The first 4 rows are patterns. Each new row is the sum of 2 different patterns, raised or lowered, with some noise. Before adding, each is slid sideways (what falls off one end comes back at the other) and multiplied by a number that may be negative. Names go in the order of the patterns.
In the rows, 128 means zero.
Some rows, each with the names of its patterns after it:
[112 129 112 127 154 118 133 130 125 145 125 153 164 117 152 147 145 115
 124 132 135  91 151 119 126 134  98 130 124 112 115 169 104 174 150]  k_812
[149 130 116 149 122 158 132 102 139 141 143 137 134 158  85 128 146 129
 127 108 124 112 128 107 129  75 122 133 136 123 145 131 136 130 137]  k_598
[147 138 122 118 133 125 147 111 132 132 100 110 159 132 141 137 122  75
 172 130  75 166 131 121 156 115 132 149 131 121 119 137 129 114 104]  k_166
[134 130 131 138 147 128 109 159 128 127 124 124 133 135 128 129 136 105
 119 130 140 123 129 125 139 117 118 132 121 104 181 146 129 119 128]  k_327

New rows. What belongs after each?
[ 87 114 179  86 123 125  99 146 116  90 130 119 151 114  96 139 150 112
 116 130 152  81 122 117 134 112  98 140 120  90  98 107  68 117 170]  k_598 k_166
[ 86 141 122 122 154 140  91 123 110 112 146 183  81 116 180  87 126 126
 106 144 117 108 139  99 123 117 129 139 145 105 113 123 123 121 141]  k_166 k_327
[119 111 145 111 135 125 118  62 169 130  70 160 144  62 125 107 134 136
 116 112 109 117 101 109 117 105 127 115 115 127 111 127 106 121 116]  k_166 k_327
[125 152 133 112 144 153 140 121 159 150 100 126 138 135 134 115 129 125
 112 109 132 102 121 136 132 135 133 123 136 124 121 182 143 122 137]  k_598 k_327
[130  56 104  84  92 104  97  50 108 114  65 116  70  81 120 100 119 119
  74  91 112  88 131  87  73  86  76 122  85  83 111  69 103 110  92]  k_812 k_598
[110 125 119 124 127 111 145 147  96 175 150 133 103 117 127 128  91 148
 124 119 113 113 125 117 106 105 160 105 159 140 113 105 100 120 150]  k_812 k_327
[114 125  97  92  86  95  99  87  83 103  34  83 124 109 105 120 100  71
 132 109  80 130  91 115 115 116 108  92 113 106 106 115 106 117  44]  k_598 k_166
[152 172 150 165 165 162 141 171 172 174 170 176 130 161 174 155 183 156
 158 142 166 149 167 119 168 176 162 165 194 118 151 162 173 175 160]  k_598 k_327
[142 153  90  98 132 124 134 126 112 146 118 101 151 107 124 100  92 134
 112 110 111 139 102 109 118 157 101 126 118 126 129 111 127 126 108]  k_812 k_327
[155 140  79 185 125 131 132 100 140 133 117 121 181  89 166 155 128 128
 119 130 166 112 129 139 123 126 181 173 167 112 156 157 150 122 139]  k_812 k_327
[115 159 165 146 147 131 136 118 150 153 120 107 147 160 160 142 158 151
 157 143 180 175 148 128 170 144 175 141 141 171 156 170 181 103 156]  k_598 k_327
[111  95  99 100 114  80 129 113  92  87 154 137 112 111 110 127 109 145
 121 122 104  94 123 105 101 104  98 100 113 116  96 117  69  99 127]  k_598 k_327
[109 106 117 126 102  82 135  99 117 102  83 111 114 109 109 113 103  72
 102 119  99 103  88 106  85  95  90  98  54 134 117 107  91 111 108]  k_598 k_327
[100 127 125 125 103 106 114 120  64 123 105 114 112  86 110 112  86  93
 146  85 134 164 109 112  90 109 135 102 116 118 120 123  94 152 140]  k_812 k_327
[143 122 136 124 108 152 119 141 147 111 144 143 135 111 124 109 120  95
 148 111 120 123 104 118 111 110 107 140 136 167 139 102 122 111 120]  k_812 k_327
[ 92 144 106 102  90 114  96  99  99 117  61  77 101 116  88 104  80  98
 116  82  93 105  76 101  81 137 107  85  98 104 116  98 132 109 117]  k_598 k_327
[167 153 117 145 152 123 154 184 121 149 181 119 149 152 126 174 152 134
 139 157 155 144 143 165 170 134 147 167 122 135 153 142 160 143 145]  k_166 k_327
[152 162 195 132 162 196 133 165 150 133 172 164 141 156 161 171 146 153
 171 174 131 183 174 166 150 162 149 173 157 162 191 170 125 175 152]  k_166 k_327
[ 89 144 124 131  94 114 115 108 127 115 147 137  84 157 124 122  94 101
 117 121  78 130 110  85 106  86 121 101  94  96 152  81 137 129  92]  k_812 k_327
[146 155 159 137 174 144 173 139 157 183 152 151 142 174 164 130 198 166
 145 165 156 191 176 174 168 203 119 200 168 166 156 163 144 158 149]  k_598 k_327
[ 75  85  87 106  81 102 100  84 108  98 133 115  75 121 117 105  82  77
 109  97  55 134  97  71  98  55  89  92 110  52 131 101 114 111  83]  k_812 k_166
[109 122  85 110 116 102 150 114 102 118 118 125 138 134 117 124 121 154
 124 107 121 126 103 122 129  80 101 104 123 126 100 121  95 109 122]  k_598 k_327
[163 157 162 161 159 135 211 174 163 170 175 149 163 158 166 180 194 124
 185 195 140 159 163 149 175 160 150 167 150 162 162 171 166 177 148]  k_166 k_327
[107 109 138  99 126  85 114 135 123 132 153 115 143 133 137 127 121 114
 140  91 157 117 103 131 113 132 125 113 133 116 105 162 135 110 106]  k_812 k_598
